The rows come from 5 hidden closed curves, with some noise, and rows from the same curve form a group. Each curve winds through 6 dimensions. The rows are also pushed far along 3 directions, which tell nothing about the answers.
Some rows, each with its group after it:
[-10.6  14.1  13.5  15.6   7.1  12.4  -0.4  -7.5   4.8 -17.9  12.1   9.6
  16.9  17.1 -16.3   3.3   0.0  -3.7  18.6]
(3)
[ 15.6   7.1  12.8 -10.7 -13.7  -7.2  11.3  -5.1  12.5  16.2   8.8  -6.0
  -9.7 -16.7   1.7   5.7  -1.5   3.5  14.4]
(2)
[  3.1 -11.4 -21.7  -5.8   5.3  -2.8  -1.3   3.6  -4.3 -10.1 -11.0 -10.8
   4.3  -7.5   5.6  -5.8  -2.0  -3.2 -13.7]
(3)
[ -3.7   7.2   2.9  -0.8  -6.4   4.1   8.1  -2.8   4.4 -12.1  -7.8   0.4
  -7.9  -1.6  -1.7  10.1  -6.0   3.0   8.3]
(0)
[  6.8 -15.0 -17.0 -11.5  -9.8  -8.8 -11.1   1.5 -10.5   0.7   6.6  -7.1
  -1.7  -1.5  10.3 -11.8  -0.4  -7.8  -4.3]
(1)
[ 10.9  -7.4 -19.8 -10.7  11.6  -1.0  -6.4   4.2   3.1  -8.6  -5.8  -6.6
   3.0  -1.8   0.6   1.8  -3.2   4.9  -4.3]
(4)
[-10.6  -1.2  -3.2  15.8  10.5  -2.3   2.1  -9.9  11.7  -5.3 -15.3   3.1
  10.1   4.8 -13.4   3.5   7.7   7.5  -9.8]
(1)
[-34.0  12.3   1.3  26.6  13.7  13.9  -3.4  -9.9   4.0 -16.1 -11.7  13.1
  11.7  28.3 -10.5   2.0  -0.3  10.2  -2.0]
(0)
[  3.8  -2.6  14.4  -6.0 -19.9  -2.5 -14.1  -7.9 -11.3  -7.3  18.1  -1.8
   4.3  -7.0  -1.9  -9.9   3.7 -14.3  19.3]
(0)
[ 16.4  -7.6 -17.1 -18.0  -5.4  -7.9  11.1   8.7 -10.5   4.1 -13.6  -1.2
 -10.2 -15.2  12.2   5.8  -5.9  -4.0 -14.0]
(4)
[-20.4  17.7  22.4  10.2 -16.0   7.1  -4.7 -15.2  -1.8 -12.8   6.9   1.0
   7.5   8.8  -4.6  -2.8  -0.7  -5.9  15.1]
(1)
[  4.9   8.4   6.1   2.2   0.7  -2.6  26.2   0.4   4.2  13.2 -13.4   1.8
   1.2  -1.9  -2.0  11.2  -1.3   9.7   1.3]
(1)
[-2.7 -7.5  1.3  5.9  8.5  5.4  0.3  7.4 -5.7 -6.0  7.2 -2.1  5.1 -3.5
  0.3 -4.9  3.9 -6.2 -3.5]
(2)
[-2.4 -3.1  9.4 10.7  3.1  7.0 -1.5  2.7 12.9 -1.3  2.0  3.6 -8.2  4.6
 -7.6 -0.9 -5.7  1.7 14.9]
(3)
[ 14.8   6.3   6.3 -13.0 -11.3  -4.2  27.4   5.6  -3.6  14.0  -4.3 -10.0
  -6.5 -15.5  10.1   7.4  -6.0   1.8   9.1]
(0)
[-11.9   3.5  -0.8  18.3  21.9   8.5  10.8   4.6   5.5  -2.1  -5.4  -4.1
  17.1   5.3  -5.5  -1.5   7.5   3.1 -15.2]
(4)
[ 5.9 -0.7  8.6 10.2 10.6  2.8 23.1 10.5  8.2 14.0  3.7  1.2 -4.3 -8.9
  0.5  4.8  3.3  1.2 -1.5]
(2)
[  3.4  -7.7  -6.8  -6.1   6.9   1.0   0.4   8.7  -3.4   6.2  -1.9 -11.8
   3.9  -0.5   7.4  -7.2  -4.2   4.8   1.7]
(2)
[  1.7 -14.9  -7.1   1.9  19.2   1.2  -4.8  14.2  -4.3  11.2  -5.5  -2.8
   0.2   1.5   3.9  -9.5   0.9   3.7  -8.3]
(2)
[ 21.4  -1.8  -0.2 -16.6 -12.0 -10.0  13.9   0.0  -0.7  12.3  -5.4  -3.4
  -7.7 -19.8   8.3   2.5  -6.6   1.2   7.4]
(2)
[ 29.8  -8.1   5.4  -5.1  -8.3 -13.2  46.0  12.1   1.2  23.6 -23.4  -5.3
 -10.5 -20.1   0.3  13.8  -1.8  -5.0 -11.6]
(0)
[ -8.3  -7.8 -11.3   6.4   7.8   1.6  -4.6   3.9   1.6  -5.7 -13.9  -0.9
  -0.8  20.7  -4.0   0.3  -2.3   8.3 -10.4]
(4)
[-21.8   8.9  -1.4  15.2   6.4   5.6  -7.3  -9.9  -3.7 -16.6  -8.6   5.2
  15.4  16.1  -6.1  -1.5   2.9  -3.9 -15.2]
(1)
[16.8 -3.6 -6.9 -4.9  9.0 -4.0 10.1  3.5  3.6  0.2 -4.4 -4.2  7.2 -6.7
 -7.5  6.1  2.3  1.4 -4.4]
(1)
[  7.6  -9.5 -14.2  -1.6   6.4  -5.7  -4.4  -2.8  -1.2  -8.6  -6.8   1.4
   9.2  -0.3  -8.5   1.6   3.3  -2.6 -10.8]
(1)
[-14.4   3.6  16.5  24.1   3.5   9.0  19.4   2.7   2.3   0.8  -8.6   2.1
   5.5  19.7  -7.7   1.6  -1.3  -1.2   2.4]
(0)
[ -6.5 -18.0 -21.7  13.8  18.9  -1.5  -4.6   4.5  -3.9  -7.3 -19.4   0.7
  16.3  14.8  -7.1  -8.3   6.6  -3.7 -32.9]
(0)
[-6.0  4.1  8.8 15.9 11.4  5.0 21.6  6.0  7.9 11.9 -7.8 -0.1  3.9 14.0
 -4.9  5.3  0.6 10.3  0.6]
(3)
[-25.5   8.9  -1.6  11.0   6.3  11.7 -13.5  -5.8  -4.1 -14.7  -1.1  10.2
   2.6  11.1   1.9  -1.6  -3.2   5.1  -0.2]
(0)
[-14.1   9.0  16.6 -21.8 -30.7   4.8 -54.7 -19.6 -18.2 -17.9  35.3   2.5
  -9.5 -13.5  12.0 -14.9  -2.7   1.4  49.6]
(0)
[11.8 17.8 16.0 11.7  4.9  3.6 41.7  2.2 10.1  4.7 -4.6  6.0  8.4 -3.7
 -9.2 18.3 -2.3 -5.2  1.6]
(3)
[ 27.1 -15.3  -1.9 -19.2   0.3  -9.9   0.2  15.6  -7.3  23.3  -0.4  -4.6
 -13.5 -23.5   9.9  -3.9  -3.5  -1.4  -1.1]
(2)
[ -9.9   3.4   9.6   7.0 -10.0   7.6  -2.6  -3.8  -6.3 -15.5   9.9  -1.6
   4.3   9.5  -3.0  -5.2   1.2 -12.6   8.2]
(4)
[ 17.7 -11.8 -19.2 -11.0  11.4  -1.2   1.7  13.9  -4.4   3.8  12.0 -10.0
   4.3  -1.2   5.4  -3.4   2.5  -2.9 -11.4]
(3)
[-11.7 -20.2 -30.7 -10.5   5.6   0.8 -44.6   0.6 -13.6 -19.6   4.3  -3.9
   0.5  10.8   9.1 -17.6  -1.4   7.9   2.8]
(3)
[  3.5  -6.3   3.1 -11.1  -5.5  -0.6  -2.4   5.5 -10.2   5.6  15.7  -4.7
  -6.9 -23.4  11.2  -5.8   4.2  -2.3   6.8]
(2)
[ 28.1  -3.4   2.0 -31.4  -8.5  -7.6  -1.0  12.4  -9.9  18.7  15.2 -10.8
  -8.9 -29.3  15.9  -3.0  -0.2  -4.4   2.9]
(1)
[ 8.3  7.3 11.1  2.9  7.6  1.1 17.7  9.2  8.2 16.0 -0.6 -1.1 -2.1 -7.2
 -0.2  6.9  1.2  0.6 -7.7]
(1)
[-22.6  12.9   6.2  20.9  16.8  13.5  -0.4  -5.0   8.4 -11.2  -5.0  12.0
  10.3  22.4 -10.6   2.1  -4.9  12.9  13.0]
(3)
[  8.5  -2.1   6.8 -13.3 -16.4  -4.8 -20.6 -10.0  -7.3 -11.7  12.6  -1.5
   0.9 -15.3  -4.9  -2.8   4.2  -5.8  18.2]
(4)
[-16.7   9.7  16.6   6.0 -20.2   8.7 -14.7 -14.3  -8.7 -26.5  11.3   4.5
   4.7  11.4  -6.8  -4.4  -4.1  -8.1  27.4]
(4)
[ 1.5  1.0  0.8  2.7 -3.1  4.4 14.9  6.0  1.6  0.9 -6.1  0.9 -6.7  9.1
  1.1  4.5 -7.8 -2.8  1.7]
(4)
[  7.4 -13.3  -9.0  -3.6  -0.7  -8.0  -2.7   2.0  -9.9   0.6  -6.8  -4.6
   8.0  -3.9  -0.6  -6.5   4.9  -8.3 -13.1]
(0)
[ 13.5   7.7  19.7   1.7 -13.0  -2.7  33.1   1.5   7.1  13.6   2.9  -4.2
  -4.6   0.3  -3.5   9.0  -4.0   0.0  21.7]
(1)
[  5.6  -6.4  -4.3  -3.0  -5.4  -0.2  -4.8   0.7  -5.5 -10.3   8.3   1.4
  -0.6   6.4  -2.6  -0.6   0.6  -6.9   7.9]
(3)
[  0.5   5.2   0.9  -0.1  -7.9   2.6   7.2  -4.5  -6.5 -12.4  -5.3   2.7
   0.8  -3.0  -0.5   4.9  -4.4  -7.8   4.4]
(4)
[  0.9   2.7  -0.1  24.1  20.0   0.1  50.7  12.1  12.9  19.0 -28.0   7.0
   2.2  13.8  -8.4  18.8   2.3   6.5 -27.6]
(3)
[ -3.8   4.5  16.4   7.1  -7.1   0.4  -1.6  -6.5   4.7  -2.0  -5.3  15.7
  -9.7   5.2 -10.8   8.4  -3.8   4.9  17.7]
(4)
[ 4.1 -6.0 -8.8 -0.5 11.4  0.9 12.8  9.6  1.3 10.0 -9.5 -8.8  4.8  2.9
  4.4 -1.9 -3.3  5.3 -7.4]
(2)
[  2.0 -10.8 -12.1  -7.1  12.6   2.0  -4.2  11.7  -0.1   9.9   0.7 -12.8
  -1.1  -3.3  11.7  -9.0  -2.7  10.9  -2.9]
(3)
[-10.3  16.5  22.2  17.3  -2.5  12.8  15.7  -4.5  17.2 -10.3  -2.8   8.3
 -11.4  10.2 -12.9  15.6  -6.7   2.6  20.7]
(0)
[-15.9   1.5   5.8   0.0 -18.5  -0.4 -16.2 -12.2  -5.7  -8.6   6.3  -5.0
   1.7   5.3   3.6 -11.2   0.3  -0.3  12.8]
(1)
[ 4.4  3.0  2.8 10.2 11.0 -0.9 18.3  1.8 20.4 14.6 -2.9  1.7 -2.4  1.0
 -6.6  7.6  1.1  6.6 -4.1]
(2)
[-15.8  10.6   6.8   2.5 -10.7   6.6 -16.1 -16.0  -3.6 -25.6   4.3   7.1
   3.1   6.1  -5.2   0.1  -2.4  -1.3  17.5]
(0)
[-15.5  -6.3   3.1  13.3   5.8   9.8 -16.8  -1.4   7.7 -14.7   2.3 -11.7
   8.2   9.0  -6.2 -13.4  -0.2  -2.6   5.9]
(3)
[ -3.9  18.2  23.7  14.7  -2.6   5.2  31.0  -3.5   7.7   7.7 -15.1  19.5
  -7.2   0.3  -5.7  18.9  -7.1   5.9  11.9]
(4)
[-17.3   5.0  -4.3   2.5   9.9   6.4 -15.6  -8.2  -3.4 -13.2  -7.5   0.0
  13.7   6.4  -2.6  -3.4   0.0  13.6   8.3]
(4)
[ 14.5 -13.0 -10.2   3.8  19.9  -2.0  12.9  16.0   7.1  13.4   0.0  -1.5
  -2.5  -9.9   2.3  -0.1   2.9  -2.2 -16.1]
(2)
[  9.5  -5.5  -6.9 -23.9  -1.0  -1.2 -26.4   2.8 -17.1  -3.5  13.7  -6.1
   4.5  -4.4   7.1 -10.3  -1.7   2.2  13.3]
(1)
[ 26.8  -4.7  -7.5 -35.3 -19.1 -16.8  -8.7  -0.3  -1.9  14.9   8.1 -16.5
 -10.8 -30.2  16.1  -2.3  -0.5   2.9   3.3]
(2)

New rows, each followed by its group:
[ 25.8  -3.0  14.0  -2.0 -14.9 -13.2  29.0   0.1  12.0  19.5   1.3   1.7
 -15.4 -19.8  -3.9  12.0   1.9  -7.7   6.4]
(1)
[ 22.0  -0.6  -2.6 -11.9  -4.1  -9.4  12.2   0.0   2.3   1.0 -12.1   2.7
  -5.7 -19.0  -4.4  13.6  -2.3  -0.4  -1.0]
(4)
[ 20.0 -12.8   7.5 -17.5 -13.6  -5.9   2.3  10.9  -4.1   8.2   6.7 -13.4
 -15.1 -19.1   7.1  -3.7  -1.1  -4.1  13.1]
(0)
[ -8.4 -10.4 -19.0   2.0   8.6   3.0  -6.5   4.1  -0.7  -7.7 -13.4   0.9
  -4.6   6.6   3.7  -2.7  -5.7   6.3  -4.4]
(3)
[ 27.1  -2.3  -4.5 -28.0   0.3  -7.4  10.3  14.4  -5.1  25.1   2.2 -11.8
  -9.6 -33.3  18.1   3.6   1.0   0.0 -12.6]
(1)
[  4.7 -10.8  -9.3  10.3  20.8  -3.5   9.6  11.0   0.6  12.3 -24.3  13.8
  -2.2   0.6  -2.8   5.9   1.8   2.8 -29.1]
(2)
[ 14.3   7.3  -1.6 -12.8  -4.9  -5.0  10.7  -3.6   2.8   2.7   7.0  -1.0
   0.0 -15.2   3.1   7.8  -0.4  -1.7   5.1]
(0)
[ -7.8   7.9  15.3  25.2   2.5   4.2  34.2  -0.3  10.9   5.2 -20.7  12.2
  -4.1  17.7 -12.1  15.9  -2.9   6.7   1.0]
(3)
[ 17.2   3.6  13.7 -30.7 -33.3 -12.2 -14.4  -7.2 -23.0   7.6  12.9   6.2
 -14.2 -26.1  12.2  -1.8  -3.1  -8.5  20.3]
(1)
[ 6.9 -1.2 -0.6 -5.7 -0.5 -1.2 -4.8  0.3 -9.3 -1.5  0.9  9.2  2.3  6.8
 -3.5  1.0 -1.3 -1.5  5.1]
(1)
[ 19.8  -3.8  10.5 -20.2 -18.2  -7.5  -1.4   4.9  -4.3  12.3   9.8  -0.1
 -21.4 -21.7   7.9   2.1  -4.6  -0.9  18.8]
(4)
[  4.7  -7.4  -8.4  -6.7   2.9  -2.4 -18.1   2.4  -5.9   2.5   8.2   0.9
  -1.7  -0.7   4.8  -7.7   3.0  -6.8 -10.6]
(1)
[-16.6  -0.5  10.8  29.0  11.9  10.3   4.2  -0.4  16.4 -12.8  -8.8  -3.3
   6.1  15.8 -15.3  -1.9   0.8  -4.3  -2.7]
(3)
[ -2.9  -0.3   2.9 -17.5 -28.4  -5.1 -25.0 -10.5 -18.1  -8.7  14.8  -7.5
  -1.7 -13.4  11.8 -15.1  -1.0 -11.7  10.2]
(1)
[ 25.8  -5.7  -9.5 -26.5  -8.9  -9.0  -4.2   4.4 -13.7  -1.5   7.4  -8.7
   1.5 -20.9   6.3  -0.6   0.1  -9.0   1.2]
(1)
[  2.5  -8.9 -16.2 -16.9   2.2  -5.1 -20.6   2.7 -12.8   1.8  -5.9   4.5
  -7.5 -12.7  12.7  -5.0  -1.6   4.1  -7.5]
(4)
[ -6.7  11.7  26.4   7.1 -15.8   1.0  -7.1 -13.1   6.0  -5.7   2.8   5.1
   0.8   9.8 -14.6   4.4  -0.2  -2.3  21.2]
(2)
[ 21.4   6.7  24.2 -13.4 -21.2  -4.5  11.5   0.0   6.2  14.8   9.8  -9.9
 -10.8 -13.4  -1.8   4.8  -1.9  -4.4  20.4]
(2)
[-13.4   3.5   9.8  23.3   1.3   5.3  14.9  -4.0   4.6  -8.4 -11.3   4.5
   5.8  20.8 -13.3   5.3   0.8  -1.0   0.9]
(3)
[-13.5  -9.7 -19.4  20.1  15.6   3.0   0.9   3.1   4.4  -7.6  -9.8  -0.3
   9.4  27.6  -5.3  -5.9   0.6  -5.2 -26.4]
(1)
[ 27.0 -10.4  -5.1  -9.7   6.6 -11.2  21.4  13.8   3.2  26.5 -13.9   1.6
 -11.5 -19.0   7.0   5.1  -3.7   3.1 -10.0]
(2)
[ 11.7   6.9  25.1  -4.0 -20.4  -3.9   7.4  -7.8   9.2  12.3  18.1   5.0
 -12.4 -19.7  -1.4   6.1  -0.6  -1.6  31.8]
(2)
[ 13.7  -7.5  -3.1   1.5   2.9  -6.9  19.0   7.6  -2.6   6.2  -9.1   3.4
   1.0  -9.7  -1.2   5.1   2.8 -12.8 -19.9]
(0)
[ 12.4  -0.3  13.8  -8.6 -12.6  -7.6   6.5   1.2  -6.2  10.1  -6.0   5.3
  -8.4 -13.9   0.2   7.4   0.5  -4.2   0.5]
(2)
[ 0.2 10.9  7.5  0.9  6.0  5.1 12.4  1.3  0.7 -2.6 -2.1 -6.1 11.3 -0.4
 -4.5  5.7  0.2  0.0 -0.5]
(1)
[-15.3   5.5  10.8  19.3   1.5   1.0   2.2  -5.7  10.6   4.5  -6.9   5.5
   0.2   4.2  -7.2   1.8   5.8   2.8  -6.6]
(1)
[ 10.8  -4.3 -10.6 -31.8 -16.9  -1.6 -31.8  -2.1 -16.6 -13.4  31.8 -11.9
  -5.2 -25.7  18.5 -13.7  -1.5 -11.3  15.8]
(0)
[ 26.0  -8.2  -7.1  -2.1  12.5 -15.7  42.2  15.9   1.0  37.9 -25.3   7.3
  -8.7 -20.1   6.8  13.9   1.8   1.7 -34.4]
(0)
[ 10.3   0.8   5.1  -3.6  -0.5  -3.7   3.9   1.0  -4.7   4.2   4.8   1.3
   5.0 -12.2  -2.3   2.1   5.1  -6.7  -4.2]
(3)
[ 10.7 -19.5 -13.9 -16.8   2.4  -2.2 -19.3  12.9  -5.8   2.9   7.0 -12.6
  -9.5 -11.3   9.3 -10.9   0.9  -1.1  -5.1]
(0)
[-10.0   5.3   4.7  21.3   4.6  10.8   7.7  -5.9  10.1 -24.6  -1.1   9.0
   6.6  20.4 -16.1   6.5  -5.7  -7.1  10.6]
(3)
[  4.7 -15.9 -22.1   2.0  11.6 -12.4   3.0   3.0   6.9  10.6 -17.5  -1.4
  -4.5 -10.7   4.1  -1.2   6.5   1.1 -38.6]
(1)
[ -0.3  17.5  19.2   5.9 -13.0   4.9  13.1 -13.3   5.3 -16.4  -3.0   8.2
   2.5   1.0 -13.1  12.4  -7.0  -1.1  29.8]
(4)
[ -7.3  12.9   3.5  -1.6  -6.0   7.0 -14.8 -11.5   1.8 -19.3  19.4   3.8
   3.3   1.3  -2.5   0.4  -1.3  -4.3  17.1]
(0)
[  3.1  16.0  26.7 -14.2 -24.0   4.1  -7.7 -12.1  -9.4  -8.9  18.7  -9.1
   5.3 -13.6  -1.0  -1.2  -0.1  -2.6  38.5]
(1)
[ 35.5 -19.1  -8.4 -33.2  -4.5 -12.7   7.6  19.0 -12.7  30.6   1.2 -12.7
 -16.2 -38.8  22.7  -5.7  -4.2   0.1  -0.5]
(2)
[-21.1  -3.6  -3.1  13.7   5.9   5.9 -10.2  -2.7  -3.7  -8.9  -3.5   0.9
   7.8  23.1  -5.1  -7.0   2.6   9.2   1.7]
(3)
[-18.7   8.4  29.9  28.8   0.8   9.4  -2.4  -9.6  15.0  -3.2   1.7  12.3
   3.6  25.9 -23.7   0.8   3.2   6.0  23.5]
(0)
[  1.9  -0.9 -17.7  10.2  23.5   6.3  29.7  13.3   9.0  -2.2 -23.9   4.5
   1.3  14.3  -0.4  12.1  -9.2   2.5 -23.6]
(4)
[-17.4 -11.4 -23.8  14.2  32.9  14.9 -28.6   5.2   2.1 -19.7  11.1  -5.3
  18.0  32.8  -7.4 -17.0   5.6   4.1  -8.0]
(3)
[ -2.7  15.0  37.5  12.0 -23.4   2.6  21.8 -10.6  11.2   1.9  -5.6   9.7
 -11.7  13.4 -17.9  16.5  -4.8   2.4  34.3]
(4)
[-11.6  -9.5  -9.6   9.4  17.5   3.8 -20.1  -3.0   7.8 -12.1   1.1 -10.2
  16.1  13.7 -12.5  -8.9   7.3   9.7   0.2]
(1)
[  4.2 -23.1 -44.8 -12.8  18.4  -0.4 -27.7   8.2  -8.5 -23.5   0.2 -10.7
   8.2   0.4   9.2 -14.7  -2.3  -5.9 -20.4]
(3)
[  3.0   1.7   2.5  -4.9  -7.0  -5.3  -5.1  -5.2 -12.6  -0.3  -4.7  15.2
  -0.2   0.0  -0.5   3.4  -2.3  -4.7  -0.5]
(1)
[  9.3  -4.2   0.3  -3.0 -12.3  -3.1  13.3  -0.3  -2.2  -6.9  -3.5  -4.9
  -4.2  -8.0   0.1   2.6  -3.2  -8.3   4.1]
(3)
[-13.1  13.3  10.8  16.3   2.0   3.2  15.8  -6.2  12.8   3.1  -6.4   4.3
   3.7   7.8  -7.9   9.5   3.4   7.7  -2.0]
(2)
[  2.9  -5.5   5.6 -14.7 -16.1  -4.4 -31.0 -11.0  -9.3 -15.8  11.9  -1.1
  -0.5 -10.9  -5.3  -6.4   4.8  -4.7  18.8]
(4)
[  7.9   0.2   9.4  -8.5  -9.6   3.9 -12.9  -2.8   0.7 -13.1  17.0  -8.4
   1.9  -5.3  -4.4  -5.3  -1.2  -3.8  28.0]
(4)
[ -4.2  -9.4 -25.8  -4.6  16.8   4.9 -11.7   4.8  -1.2 -10.7  -8.1  -0.2
   0.8   2.9   8.2  -6.2  -8.3   8.5  -5.4]
(3)
[-14.6   4.7   8.8  26.9   7.3   7.3  18.7  -2.9   6.4  -6.9 -11.3   6.5
  10.2  24.2 -16.7   6.2   3.2   0.3  -4.9]
(3)
[ -0.1  -6.4  -3.3  -3.4   2.7  -5.0  -7.8   2.9  -4.8   6.9  -7.2  -2.0
   0.8 -12.0   4.6  -6.7   4.0   2.3 -10.2]
(3)
[  3.0  -5.8 -34.0 -15.9  15.5   2.2 -19.1   5.3  -3.4 -12.1  10.6  -8.9
   5.2  -7.7  14.2  -7.1   0.3  -0.9 -18.8]
(0)
[ 16.2 -20.7 -20.2 -10.3  12.8  -5.0  -7.2  12.6   3.8   4.2  -2.8  -3.6
 -10.4 -14.7   5.7  -4.5  -2.4  -2.1 -14.8]
(3)
[ -0.5 -14.0 -22.2   1.1  19.6   0.8 -21.8   2.9  -0.4 -16.1   2.5  -7.3
  13.7   1.7  -5.3 -10.0   8.6  -3.8 -20.5]
(4)
[ -1.7 -16.6  -9.7 -14.3  -4.1   5.4 -48.2  -0.1  -5.6 -21.3  27.1 -15.8
   0.3  -4.1   4.5 -25.1  -1.2  -5.9  21.6]
(3)
[-11.6  11.1   9.7  10.2  -0.4   8.6  -4.4 -10.2   6.8 -12.0  12.5  -3.1
  12.8  15.8  -9.8  -3.2  -0.1   2.3  18.8]
(0)
[ 11.5  11.2  14.9  20.8  17.2  -2.5  54.6   8.9  16.5  30.0 -25.3  24.5
  -8.9  -0.3 -10.7  28.4  -1.5   7.9 -16.8]
(3)
[-26.3  -1.5  -5.3   8.3   8.2   8.4 -27.5  -6.3  -3.6 -12.8  11.4  -1.5
   9.1   9.5   0.6 -13.4   7.7   8.5   3.3]
(2)
[ -9.1   7.6  15.6  -2.5 -12.9   5.2 -20.9  -7.2   2.5  -5.5  17.6 -14.2
   4.2  10.4  -3.3  -9.4   1.3   3.6  23.9]
(2)
[  5.9   4.0  22.4  -2.7 -12.4   1.8  13.9   4.3   6.7  13.5   4.9  -8.4
 -10.8 -13.0   4.7  -0.1  -5.9   4.2  26.7]
(3)
